The first 8 rows are patterns. Each new row is the sum of 2 different patterns, raised or lowered, with some noise. Before adding, each is slid sideways (what falls off one end comes back at the other) and multiplied by a number that may be negative. Names go in the order of the patterns.
Some rows, each with the names of its patterns after it:
[.02, .11, -.06, -.15, -.10, .03, -.19, .00, .14, .01, .17, -.03, -.21, .12, .06, -.01, -.16, .12, .00, .08, -.21, .05, -.07, -.30, .27, .35, -.09, .00, -.05, -.27, .08, .00, .16, -.07, .13, .03, .22] -> (7)
[.42, -.14, .05, .11, -.09, -.09, -.01, -.15, -.15, -.01, -.27, .05, .14, .10, -.12, .08, .06, .04, -.06, -.18, .02, .15, .10, .42, .20, .06, .05, .01, -.18, .16, .06, .42, -.12, .02, .00, -.05, .01] -> (2)
[.03, .42, -.04, -.02, .00, .25, -.16, -.02, -.16, -.02, -.24, -.01, .04, .03, -.04, .06, .06, .04, .06, -.04, -.40, .12, -.13, -.03, .05, -.12, -.11, -.42, .10, .03, -.17, -.22, .13, -.16, -.01, -.01, -.17] -> (5)
[-.03, -.42, .17, .28, .01, .03, -.06, .08, .10, .13, .18, .02, -.09, .07, .24, -.24, .03, .01, .07, -.06, .09, -.05, .06, -.01, -.02, -.18, -.05, .01, -.05, -.01, -.08, .01, .10, -.02, -.07, .08, -.21] -> (6)
[-.31, -.13, -.03, -.08, .06, .02, .03, -.12, .18, .42, -.19, .30, .07, -.15, -.06, .04, -.01, -.42, -.03, -.04, .16, -.12, -.01, -.13, -.02, -.02, .24, -.05, -.02, -.18, -.03, -.09, -.03, .01, .00, .14, .24] -> (0)
[-.02, .15, -.14, .01, -.03, .06, -.06, .05, -.08, -.01, .04, .42, .08, .01, .11, .13, -.22, -.02, .04, -.13, -.33, .05, .12, .24, -.06, .21, -.19, .08, .01, -.26, -.04, .01, -.11, -.01, .10, -.11, .08] -> (1)
[-.05, -.05, -.06, -.12, -.09, -.23, -.19, .18, .17, .16, -.01, -.09, -.05, .10, .00, -.22, .42, .07, .02, -.09, .05, -.40, -.11, .02, -.07, -.08, .19, .04, .03, -.05, .02, .00, -.04, -.01, -.10, .42, .12] -> (3)
[-.06, .05, -.01, -.24, -.09, .08, -.05, -.08, -.17, -.01, -.09, .02, .02, -.11, -.22, -.20, .24, -.02, .04, -.04, -.42, .29, .16, -.09, .09, -.23, .18, .19, -.06, .01, .14, .06, .10, .02, .04, -.28, .27] -> (4)

New rows. What belongs after each?
[-.32, .01, -.19, -.42, -.10, -.09, .12, -.44, -.54, -.19, -.10, -.19, -.42, -.41, -.69, -.56, -.29, -.19, -.30, -.31, -.12, -.30, -.57, -.19, -.18, -.31, -.14, -.28, -.56, -.09, -.09, -.27, -.15, -.10, -.20, -.02, -.10] -> (2) (6)
[.00, .10, .03, .06, .12, -.06, .22, .09, -.07, .07, .17, .03, .02, .15, .03, .15, .15, .11, .06, -.04, .32, .20, .04, .04, .06, -.12, .12, .11, .19, .05, .18, .13, .22, .13, .13, -.08, .06] -> (7) (5)
[.01, .02, .03, -.02, -.28, .00, .07, .03, .09, .14, .20, .11, -.01, -.01, -.07, .11, .07, .26, -.09, -.15, .11, -.09, .00, .26, -.23, -.03, .09, -.11, -.13, -.12, -.13, -.17, -.02, -.19, -.05, -.05, -.07] -> (2) (4)
[.41, .23, .16, .18, -.03, .11, .13, .15, .33, .43, .24, .22, -.02, .31, .29, .26, .19, .44, .05, .35, .19, .22, .14, .27, .28, .32, .32, .35, .43, .24, .16, .21, .34, .20, .22, .20, .47] -> (2) (3)
[-.19, -.09, .08, -.16, -.15, -.09, -.37, -.09, -.38, .17, -.07, -.13, -.16, -.18, .25, -.28, -.15, .09, -.20, -.06, -.23, -.07, -.34, -.13, -.26, -.13, -.29, -.09, -.23, .13, -.37, -.13, -.37, -.20, .04, -.12, -.22] -> (6) (4)
[.02, .08, .15, .13, .31, .05, .16, -.09, .24, .09, .16, .24, -.11, .01, .20, .13, -.01, .03, .08, .03, .16, .08, -.15, -.04, -.05, .24, -.02, .17, .06, -.13, .28, .28, .03, .13, -.07, .21, .18] -> (5) (4)
[.00, -.19, -.09, .06, -.08, -.09, -.08, -.34, -.11, -.13, -.19, -.08, -.27, -.10, -.35, -.05, -.13, -.19, -.27, .00, -.20, -.15, -.38, -.26, -.11, .04, -.22, .01, -.10, -.01, -.13, .06, -.24, -.21, -.40, -.10, -.22] -> (5) (1)
[-.07, -.06, -.20, .01, -.13, .05, -.01, -.14, -.51, -.24, .15, -.12, -.11, .11, -.33, .17, .19, .16, .01, -.29, -.07, .17, -.23, .12, .02, .01, .25, .02, .00, -.16, .19, -.15, .09, -.09, -.19, -.21, .14] -> (1) (4)
[.24, .21, .37, .40, .30, .38, .27, .30, .36, .29, .01, .23, .28, .30, .07, .48, .29, .61, .17, .23, .27, .23, .28, .23, .17, .15, .13, .22, .34, .46, .05, .49, .26, .23, .29, .37, .45] -> (5) (6)
[.14, .21, -.04, -.07, .09, .19, .07, .22, .05, .16, .18, .37, .18, .01, -.13, .04, .29, .27, .18, .14, -.05, .46, .32, .17, .27, -.07, .39, .30, .14, .12, .38, .23, .28, .18, .25, -.09, .47] -> (1) (4)
[-.39, -.24, -.30, -.49, -.34, -.23, -.08, -.35, -.10, -.33, -.24, -.20, -.07, -.08, -.33, -.31, -.10, -.16, -.32, -.22, -.27, -.23, .17, -.23, -.55, -.15, -.14, -.44, -.46, -.13, -.36, -.41, -.22, .00, -.07, -.35, -.12] -> (5) (1)
[-.33, -.15, -.12, -.03, -.38, .28, .07, -.08, -.22, -.01, -.52, -.28, -.05, -.22, -.19, .00, -.02, -.09, -.15, -.13, -.09, -.18, -.09, -.21, .27, -.20, -.20, -.18, -.24, -.30, -.11, -.33, -.33, .13, .20, .01, -.19] -> (1) (3)
[-.15, -.11, -.13, .12, -.17, .01, -.02, -.16, -.13, -.11, -.15, -.19, -.16, -.24, -.04, -.07, .04, -.16, .13, -.15, -.21, -.15, -.21, -.07, -.07, -.10, .05, -.08, -.09, -.04, -.13, -.32, .09, -.09, .11, -.20, -.07] -> (2) (6)
[.64, .60, .06, .43, .35, .16, .28, .41, .22, -.25, .24, .40, .13, .13, .22, .16, .14, .28, .38, .21, .19, .03, .02, .08, .18, .18, .20, .26, .44, .03, .08, .12, .22, .07, .20, -.14, .26] -> (6) (0)
[.35, .21, .19, .23, .08, .26, .38, .09, .20, .34, .15, .28, .08, .35, .20, .37, .52, .17, .23, .37, .17, .18, .34, .32, .07, .34, .32, .36, .34, .25, .14, .22, .33, .37, .22, .25, .21] -> (2) (0)
[-.04, .15, -.24, .01, .62, .29, .12, .17, .07, .37, .41, .27, .18, .18, .26, .45, -.04, .21, -.03, .41, .06, .27, .11, .04, .09, .20, -.04, .06, .04, .11, .09, .10, .18, .17, -.01, -.05, .40] -> (6) (4)
[.07, -.17, .04, -.06, .03, -.02, -.03, .11, .41, .02, -.26, -.06, .04, .19, .20, .53, .04, .23, .38, .05, -.24, .02, .06, .13, .24, -.10, -.35, .29, -.35, -.04, -.22, .27, .00, .58, .17, .22, .11] -> (5) (3)
[-.25, -.34, -.14, -.29, -.27, -.44, -.20, -.21, -.13, -.19, -.25, -.38, -.28, -.26, -.56, -.03, .04, -.19, -.11, -.17, -.14, .00, -.14, -.15, -.24, -.20, -.20, -.07, -.40, -.15, -.10, -.17, -.33, -.20, -.47, -.27, -.25] -> (2) (6)
[.19, .24, -.12, .12, .18, -.14, .04, .10, .05, .19, .17, -.05, .11, -.12, .13, -.03, .09, .08, .24, -.02, .11, -.17, .16, .14, .44, .19, .10, -.01, .27, -.09, .03, .18, .04, -.15, .22, .28, .30] -> (2) (1)
[.16, .14, .16, .07, .22, .35, -.03, .40, .04, -.01, .04, .14, .05, -.18, .04, .08, .20, -.01, .00, -.02, .08, .05, .26, .01, .08, .00, .06, -.01, .10, .01, .07, .02, .33, -.02, -.01, .08, .00] -> (6) (0)
[-.12, -.43, .01, .01, -.15, .01, -.28, .12, .12, -.06, .00, -.03, -.10, -.06, -.06, -.02, -.32, .12, -.14, .05, -.25, -.34, -.18, .02, -.16, .00, -.19, -.10, -.14, -.04, -.15, -.20, -.30, -.25, .13, -.10, -.04] -> (3) (4)
[-.22, -.29, .26, -.16, .20, .25, .10, .03, .04, .25, .13, .08, .13, .04, .04, .13, .01, .03, .06, -.01, .07, .23, -.01, .04, .04, -.06, -.06, -.09, -.32, .29, .20, .10, .02, .01, .04, .02, .08] -> (2) (0)
[.31, .36, .16, .18, .18, -.12, .15, .16, -.04, .30, .29, .26, -.11, .35, .31, .17, .05, .12, .17, .35, .32, .53, .43, .49, .26, .23, .06, .50, .20, .61, .03, .24, .10, .17, .25, .64, .07] -> (2) (5)
[-.12, -.17, .09, -.01, .01, -.02, -.05, -.13, -.07, .03, -.29, .22, .00, -.08, -.15, -.09, -.20, -.12, -.25, -.24, -.06, .00, .03, -.12, -.16, -.16, -.01, -.03, -.25, .17, .00, -.18, -.17, -.27, -.28, -.02, -.06] -> (6) (3)
[.15, .04, .03, .06, .18, .03, .03, .17, -.27, .28, -.20, .11, .18, .22, .04, .13, .51, .30, .20, -.03, .26, .13, .30, .13, .05, -.08, .23, .07, .45, .17, .55, .00, -.13, .11, -.03, -.05, .31] -> (6) (0)
[-.17, -.32, -.20, -.36, -.10, -.29, -.25, -.05, -.49, -.68, -.14, -.17, -.16, -.06, -.27, -.21, -.37, -.22, -.45, -.25, -.36, -.21, -.14, -.09, -.07, -.14, -.26, -.17, -.16, -.33, -.04, -.45, -.21, -.05, -.37, -.29, -.03] -> (7) (2)
[.03, -.07, -.07, -.02, -.11, -.17, -.13, -.01, .00, -.05, -.07, -.04, -.11, -.04, -.14, -.20, -.14, -.06, -.07, -.09, -.17, .02, -.08, -.04, -.09, -.11, -.01, -.27, -.22, .02, -.15, .00, -.12, .10, .06, -.05, -.16] -> (0) (1)
[.31, .35, .19, .14, .15, .21, .22, .15, .43, .17, .35, .17, .26, -.01, .20, .21, .22, .17, .34, .26, .33, .24, .25, .26, .22, .26, .18, .42, .31, .24, .17, .29, .19, .36, .03, .01, .32] -> (6) (3)
[-.09, .16, .11, .20, .22, .18, .20, .56, .10, .21, .15, .40, -.02, .18, .02, .21, .08, .23, .23, .31, .17, .20, .25, .16, .27, .26, -.18, .28, .10, .24, .20, .10, .07, -.06, .26, .26, .19] -> (7) (5)
[-.38, -.01, .25, -.23, .18, .12, -.25, -.13, -.25, .02, -.38, -.08, -.05, .08, -.37, .03, -.18, -.12, -.01, .19, -.08, .02, -.10, -.07, .03, -.10, -.12, -.11, .13, .10, -.32, -.17, -.03, -.01, -.01, -.11, -.08] -> (2) (0)
